There are 10 hidden switches. A switch that is on adds its own fixed numbers to the row, and there is some noise. The rows also spread widely along 10 directions, which tell nothing about the answers.
Known rows, each followed by its switches (1 for on, 0 for off):
[ 14   8  19 -17   4   3 -11  17   3 -19 -31   8 -14  24   8   8  16 -10
   2  18 -15   6 -24 -17 -13  -7  31   4  -7   4  15  28 -16   9  -6 -13
 -16  -6  -1  28   3  -1 -11]  0 0 0 0 0 0 0 1 1 1
[ 25   1  18   7  20  -5  11  20   1 -14 -24 -20  -1   9   2  16 -14   3
 -15  -7 -32 -26   8 -47   7   3 -28  43  12   2 -12  27 -18  21 -21 -13
 -34 -12  18  23  -5  -1 -15]  1 1 0 0 1 1 0 1 1 1
[ 26  13   0  -4   5  -4  11  26  25   1 -12 -25   1  -6   0  12 -22  -7
 -27   3 -22 -10   0 -67 -18   7 -11  18  18  10  12  21 -31   8 -38   1
 -29   3  33  29  -1 -14 -18]  1 1 1 0 1 1 0 0 0 1
[  1   5  20  -2   5   5  12  14  13 -21 -15   3   0   8  -2   7  -7  -1
 -17   3  -7  -7 -10 -25 -20   9 -12  20  13   9  -1  11 -18  16 -11   4
 -21  -3   8  30  -5 -23 -11]  0 1 1 0 1 0 0 1 0 1
[ 33   9 -11 -11   8   4 -18  30 -10  -8 -13  -2   0 -13   2  26   7   0
 -29   1   8   7 -28 -35 -18  -9 -15  15  15  12  48  11 -18  -9 -30   1
   0 -14  16  15   1   6 -10]  1 1 0 0 1 1 0 0 0 0
[-18  -7 -10  32  15  14  29  -1 -15 -15  22 -13   0 -50 -19   6 -27  22
 -35 -27   5 -38  -4 -12  16  16 -69  66   1  15 -41 -16  28  28 -10   7
   5 -16   3 -18  -7   3   6]  1 0 1 0 0 0 1 0 0 0
[ 13  -5  -8 -17   9 -13   9  35  24 -28 -23   3  -7  23  -4  -9   2   1
  -2  12  -5   5   4 -28  15   4  12   1 -11 -13   2   6  -5  17 -15  14
  -1  -7   7  33  16 -14  17]  1 0 1 0 0 1 0 1 1 0
[ -1   1  -7  10   6 -11   0  18  20   2 -22 -24  -7  -5   2  -6  10 -15
  -1  11 -19  -9   6 -22   7  -1  34  18 -25  12 -17  24   5  -2  -6 -13
 -12  11   7   5  13  14   1]  0 0 0 0 0 1 0 1 1 0
[ 24   2   5  -5  24   6 -40  24 -30  -1 -46  -1 -11  20  13  17  45  -8
  12   1   5  10 -23  -4  14 -16   5  21 -20   3  19  16  10 -19  -4 -20
  -3 -17 -21   8  -5  30  -8]  1 0 0 1 1 0 0 1 0 0
[ 29  -5  -8  -1  10   0  16  11   1 -23   4 -16 -13  -2   9  -5 -18   0
 -24  12  -6 -18 -33  -8   0   0  27  17 -16  27  -6  -3  12  23   1 -18
  17   0   0 -15  23  20   3]  0 1 1 0 1 0 0 1 1 1
[ -1 -21   2 -13   9   5  13  15   7 -28 -22   7  -8  24  -1  15  -5   6
 -14  16 -17 -24 -11 -16   3   1  -6  14  -8  -3 -37  22   2  26   8   3
 -10 -13  -6  43   6 -17  -3]  1 1 1 1 0 1 0 0 1 0
[ 12 -20   2 -19   2 -15  16  12  23   9 -16  -1  -1  29  16  16 -12  -2
  -4  16 -17 -10  -4 -11 -11   3   3 -27   8  -1 -24  10 -12  11  10  -8
  -4   3   0  26  10 -10  -9]  1 1 0 0 1 1 0 0 0 0
[ 10   5 -26 -15   5 -16  -1  23  -4 -39 -13   0 -21   2  12  -4  20  -7
 -17  25  10  17 -31  20   2  -5  43  25 -11  29  13   6  12  -7   4  -9
  36  -2   6  -6  24  11  28]  1 1 0 0 0 1 1 1 0 0
[ 14   1 -14  -9  -4 -15  48   6  17 -42  13 -11 -20  -2   2 -20 -40   8
 -32  15 -10  -9  -4   4  -6  15  10  27  15  26 -17 -16  -6  32   1   4
  34  12  21  -8  20 -12  25]  1 1 1 0 0 1 0 0 1 1
[  2  16  14  18  17   0  -8   2 -19  19 -40 -22 -27  -4  23  -9  24  -9
  12 -23  -9   5   1   6  17   6 -12  41 -10   9 -28 -19  26 -10  -8 -25
   7   9 -16 -30  -8  31  -1]  1 1 0 0 0 0 1 1 0 1
[ 20   8   3 -19  -5   8   6  14  33  22 -10 -20 -13 -18  17  19 -13 -25
 -30  27  -7 -10 -59 -44 -62   5  47 -35  -6  39   7  20 -14   6  -9 -28
  -1  16   4  12  21   3 -41]  1 1 1 0 0 0 0 1 0 1
[ 43  -3  -9 -14  -2 -31  10   7  19  11   4 -16   8  14   6   3 -24   5
   7  24  -4  15  13 -11   5  -6  15 -27  28   9  32  -2 -27 -12  -3 -14
   9  19  26  -5  12   5   9]  0 0 0 0 0 0 0 0 1 0
[  4  -5 -16  -5  -1   7  18  30  24   6   1 -10 -13 -40  -7  15 -20   5
 -40  -5   3 -21 -28 -41 -31   1 -17  -6  -2  11  -1  -8   1  18 -30  15
  13  -5  11  11  18 -11 -14]  1 1 0 0 0 1 0 0 1 1
[ -3 -18  36 -23   2  -3  11   7  23  27 -43  14 -22  52  23   3   2   1
  26   1 -23  -5   7  -2  -2   8  -6 -41  -4 -30 -48  -8  -2  23   9  -6
  -7   0 -26  37  -5 -14 -18]  1 0 0 0 0 0 0 0 1 1
[ 30  -2  -1 -22   6  -8   6  31  10 -16 -25   4 -19  24  20   3  -2   2
  -9  12  -8  11 -13 -22   3  -4   5  -6   6 -10  11  -2 -14  14 -18   4
  13 -11  10  23   5   0   3]  1 1 0 0 1 1 1 0 1 0
[ 38   9   9 -11 -10 -14  19  17  30  15  -9 -22  -9 -17  21  13 -26  -3
 -23  22 -11   3 -26 -43 -41   2  21 -24  26  29  22   7 -35   7 -13 -23
   3  20  25  -1   4  13 -22]  0 0 0 0 1 1 1 1 1 0
[ -1  23  15   2 -10   0  12   9  25   9 -26 -14 -20  -2  23 -18   6 -13
  -7   1  -5  20   1 -16 -19  18  16  10  10  11  -6 -13 -13  -5 -18  -1
   3  23  10  -2  -9  -3  -2]  0 1 1 0 1 0 1 0 0 0
[-42  -3 -15  16   1   5   9  30  20 -19 -16   6  -6 -27 -14   0  19   1
 -30  -9  10  -6   0 -11  -3   7 -20  38 -15   2 -22   8  13   1 -21  33
   0  -9   6  22   2 -25  12]  0 1 0 0 1 1 1 0 0 0
[  4   6   1   2   9  -5  -8  22  -6  -8 -34  -5 -11   4   3  11  18   5
  -1   2  -5   9   7 -23  13  -2 -19  35   7  -2   7  11  -7  -8 -17  -2
  -7  -6  12  20  -9   3   4]  1 0 0 0 0 1 1 0 1 0
[-31  -5  -1   0   8  11  25  22  18 -41  -5  10 -19 -12 -17  -5   1   1
 -32  -2  -7 -28 -17 -10 -12   9   2  36 -32   6 -36  15  10  39 -10  18
   2 -20  -1  25  13 -24   4]  1 0 0 0 0 0 0 1 1 1
[ 18   2  10  -6   4 -18  -1  17  20   6 -28 -14  -3  20  14  -1   8 -11
  11  21 -11   8   5 -13  -2  -4  36  -9  -3  12   5  19 -18  -9  -1 -19
  -8  15   8   9   7   8  -4]  0 0 0 0 1 0 0 1 1 0
[ -4  21 -12   0  -5 -11   0  35  19  -4 -33 -15 -19 -25  -3 -12  23  -7
 -21   0   9  25  13 -17 -14   4   6  27   8  15  19  -7 -12 -24 -33  20
  20  19  22   7   3 -13  15]  1 1 0 1 0 1 0 0 1 0

New rows, each followed by its switches (1 for on, 0 for off):
[ -7 -17 -16  -9   7   7  -4  24   8 -13 -25   2  -6   4  -1  18  15  -5
 -20  22   2 -15 -27 -18  -5  -3  12   9 -21  11 -16  24  11   2   3  -1
  -1  -9  -7  33  19  -6  -5]  1 1 1 0 0 1 0 0 1 0
[-15  -1  -5  21   8  -7   1  11   7  18 -29 -32  -2 -23  -1  18  10 -10
 -13   4 -15 -21   9 -20  -3   4  -6  43  -4  29 -32  32   6 -16   0 -20
 -15  18   8   4   7   3 -12]  1 1 0 0 0 1 0 0 1 1
[  8  -3   9 -16   3  -1  11  27  17  -9 -26   7 -20   0  10  13  -3   1
 -22   9  -8  -8 -30 -30 -24   0   1  -8   0   2  -9   2  -6  23 -15   1
   4 -10   2  27   7  -5 -14]  1 1 0 0 0 1 1 1 1 0
[  6  15   2 -26  -1 -12   6  55  40 -24 -46  13 -33  21  16 -21  25  -9
 -10  11   0  30  -7 -28 -11   5  32 -10 -12 -18  16 -11 -17   7 -41  31
  18  -7  12  37  11 -21  14]  1 1 0 0 1 1 1 1 1 0
[ 26  12  10   9   8   0 -10  12 -15   1 -21 -13  -4 -17   5   8   5   2
  -3  -6  -4   1  -6 -28  -1  -5 -12  24  12   9  22   4 -10  -5 -16 -16
 -10   0   8  -2  -5  23  -9]  0 0 0 0 0 1 0 1 1 0
[ 24  30   5 -16   0 -12   4  27  14 -23 -26 -11 -27   5  12 -18  11 -15
 -12  12  -5  27  -9 -13 -15   4  42  17   6  17  32   1 -24  -4 -28  -3
  17  12  22   1  11  -2   7]  1 1 0 0 0 0 0 1 1 1
[ 10   3  22  -1  -1 -18  29  -1  17   6 -21  -9 -19  28  18 -28 -11   2
  19 -11 -16  11  38  13  19  11  -4   1  17 -14 -28 -33  -4   9  -4  -2
  14  20   2 -13  -3  -4  17]  0 1 0 0 0 0 0 0 1 1
[ 10  -6  26   8  13   2   1  10  -2  20 -41  -7 -23  16  27 -10  15  -5
  15 -20 -16  -7   3  -4  13   3  -6   2 -14 -16 -39 -22  18   9  -1 -14
   1   1 -25  -7  -3  28  -4]  0 1 0 0 1 1 0 1 1 0
[  4 -17 -10 -11  10 -35  -1  31  17   6 -42   2   0  31  10   7  18  10
  25  21   4  17  18   3  32  -6   0 -15   2  -6  -7   2   3 -13   7  -5
   9   9  -2  21  11  -7  20]  1 0 0 0 0 1 1 1 1 0
[ 18  11  -5  -5   0 -12  10  24  14 -14 -13 -11 -16 -11   7  -1  -6   1
 -14  14  -5   7 -17 -22 -11  -3  17  13   5  20  17   3  -9   6 -15  -6
   8   9  18  -1  10   3   5]  0 0 0 0 0 1 1 1 1 1
[  4  -6  10 -26 -11  -8   8  27  30  12 -27  11  -8  -6   9  25   1  -1
 -21  21   9   5 -33 -20 -52   2   9 -46  17  19  12   4 -22   3  -3  -1
  13  10   2  34  14 -20 -21]  1 1 0 0 0 1 0 1 1 0
[ -4  -9 -13  -2   6 -15  33  46  46 -12  -6 -11   0 -17 -15   1 -20   6
 -33  -1  -8 -21   6 -47 -12   9 -18   5  -6   1 -14   7 -10  25 -34  27
  -2  -4  22  31  21 -33   1]  1 1 0 0 1 1 0 1 1 1
[ -6  -7 -19 -15  -6  -3   7  14  10   3   0   8 -12 -18   3   4   5   0
 -23  10  26   6 -31  23 -26   4  13 -23  -4  22   3 -22  14  -6   4   6
  45   5  -7  -8  20  -6   7]  1 1 0 0 0 0 0 0 0 0
[ 40  -6  18 -31  -3 -21  27   9  15   0 -21  -1 -26  19  31  15 -28  11
 -11  25 -10   5 -31  -5 -33   0   4 -37  41  21   0 -17 -24  20   9 -23
  32  18   4   4   6  -3  -9]  1 1 0 1 0 1 1 1 1 1
[-10 -13 -16  -4   0  -5   4  30  12  -7  -7   9   1 -25  -5  24   2  11
 -25  16  22  -2 -35  -6 -25  -6 -10  -3   4  30  15   5   2  -2   1   2
  16   2  -1  10  14 -13  -2]  0 0 0 0 1 1 1 1 0 1
[ 29  10  22  -8   8 -16   3  12   6  -3 -27  -3  -7  31  21   3  -1   0
  10   8 -14  17   2  -9   1   1  -1   5  26   3  11   2 -22   0  -8 -17
  -6   7   9   6  -9  -1  -3]  0 1 0 0 1 0 1 1 0 1
[  8 -21  15 -19   0   5  24   2   1 -34  -6  20  -8  30   5  11 -25  19
  -8  13 -12 -16 -17  -3  -3   2 -15  -1  16  -4 -17   1  -8  41  16   0
  -2 -12  -8  30  -1 -18  -1]  0 0 1 0 0 1 0 0 1 1
[ 17 -24 -11  -3  15 -16 -17  11 -16  -8 -20  -1  10  21   7  21  21   5
  10  29   9  -1 -15  24  18 -17  22   3 -11  27   7  27  11 -16  31 -31
   7   0 -14   3  18  21   6]  0 0 0 0 1 0 0 1 1 0
[ 17 -29  -2  -7   6   2  21  10   4 -10  13   5   3 -18  -6  29 -32  16
 -32   5  -2 -36 -36 -20 -20  -7 -23 -17   4  11 -12   3   4  36   5  -5
   4 -15  -2  12  15  -1 -14]  0 1 0 0 0 1 0 1 1 0
[-16 -25 -12   0   2   4  -7   5   5  39 -21  -6  -4 -16  15  34  13  -8
 -14  13   6 -24 -36   6 -29  -3   6 -23 -19  27 -39  13  28 -13  26 -27
   7  10 -25   5  17  12 -24]  1 1 0 0 0 1 0 0 0 0
[ 10   2  -4   4   7  -6  15  17  18 -19 -10 -24 -10  -8   2  -3  -9  -9
 -22   8 -26 -21  -3 -30  -6  -1  25  26 -15  14 -18  23  -5  17 -12  -5
 -10   4  18   8  12   6   2]  0 1 0 1 0 1 0 1 1 0
[ 36   4  -1 -14   8  -2  24  19  -2 -36   8  -1 -29 -10   7 -17 -20  12
 -27  -8   4  -1 -25   0  -7   3  -1   9  -1   8  14 -37  -1  34 -17   9
  47 -16   4 -20   9  15  16]  1 0 0 1 1 0 0 1 1 0
[ 23  37  -2  -2   3 -22  16  39  30 -36 -11 -13  -9   3  -5 -43  -1  -6
  -6 -14 -13  29  42 -41  16  11   6  35  12 -19  35 -12 -34   4 -59  34
  -7   0  42   7  -5 -16  33]  0 0 0 0 1 1 0 1 0 0
[ 17  -4  26 -24   0  -7   5   6  12 -10 -35   2  -7  37  16  17   1  -7
   0  34 -16   1 -17 -14 -22   5  27 -12  15  15  -5  31 -28  10  15 -24
 -13   8   3  38   5 -10 -19]  1 1 1 0 0 0 0 1 1 0
[ -8  12   6 -22  -9 -23  23  25  21 -35 -26  23 -22  16   5 -22  11   4
  -7   8  13  34   7  28 -17  16   5   5  25  13  12 -24 -24   3  -6  20
  34  15   5  11   4 -38  28]  1 0 0 0 1 1 0 1 0 1
[ 28 -12   2 -18  13 -10  10   6   1 -17  -5   1  -7  25  12  10 -17   2
  -3  12 -19 -15 -16 -13   3  -1   8  -6   0   0 -10  12  -6  26   8 -20
  -4 -11  -2  12   7  10  -2]  1 0 0 0 0 1 0 1 0 0
[ -8   9  48   1   2   0  -6   4 -10  -5 -61  12 -18  24  17   2  30  -4
  14  -6 -13  13  11   1  -8   8 -12  24  21  -3 -13   5 -18  -4   0 -11
 -18   8  -8  24 -21  -6  -7]  0 1 0 0 0 1 0 1 1 0
[ 23  10 -13 -20   2  -3 -13  39  19  -2 -18  -7 -13 -12   2   6  16 -17
 -18  19   8  12 -34 -33 -23  -8  45 -17 -21  14  41  14  -9  -7 -27   0
   9  -3  11  16  22   8 -10]  1 0 0 0 0 0 0 1 1 0
[ 13 -13  14   2  24   9   3  35  -1 -23 -27  13  -5  15  -3  16   0  18
 -11 -19 -15 -20  -8 -46  20  -7 -51  20  -7 -35 -12   5   5  37 -30  21
 -26 -41  -2  40  -8  -5  -7]  0 1 0 0 1 1 1 1 1 0
[ 14   6  46 -15  -8  -5  22   1  13  16 -47  -2 -29  27  36  -1  -5  -1
   1  -1 -21   7   5  -5 -31  15  -8 -13  34   3 -27 -18 -29  11   2 -14
   8  22  -4  13 -18  -2 -17]  1 1 0 1 1 1 0 0 1 0
[ 23 -28 -14 -11   7   0  -3  11  -6  12  -8   1   0   5   9  26  -4   9
 -10  23  19 -10 -41   6  -7 -12   3 -24  -3  25   9  -6  19  -1  19 -19
  24   1 -21  -1  24  11  -8]  0 1 1 0 1 0 0 0 1 1
[ -4 -15  23 -18  10   3 -11  26  16  22 -60   9 -20  34  19  21  26  -9
  12   5 -17 -10 -18 -26 -15  -2   7 -28 -18 -14 -32  17   3   9  -1 -11
 -19  -4 -27  47   4  -6 -29]  1 1 0 0 0 1 0 1 1 1
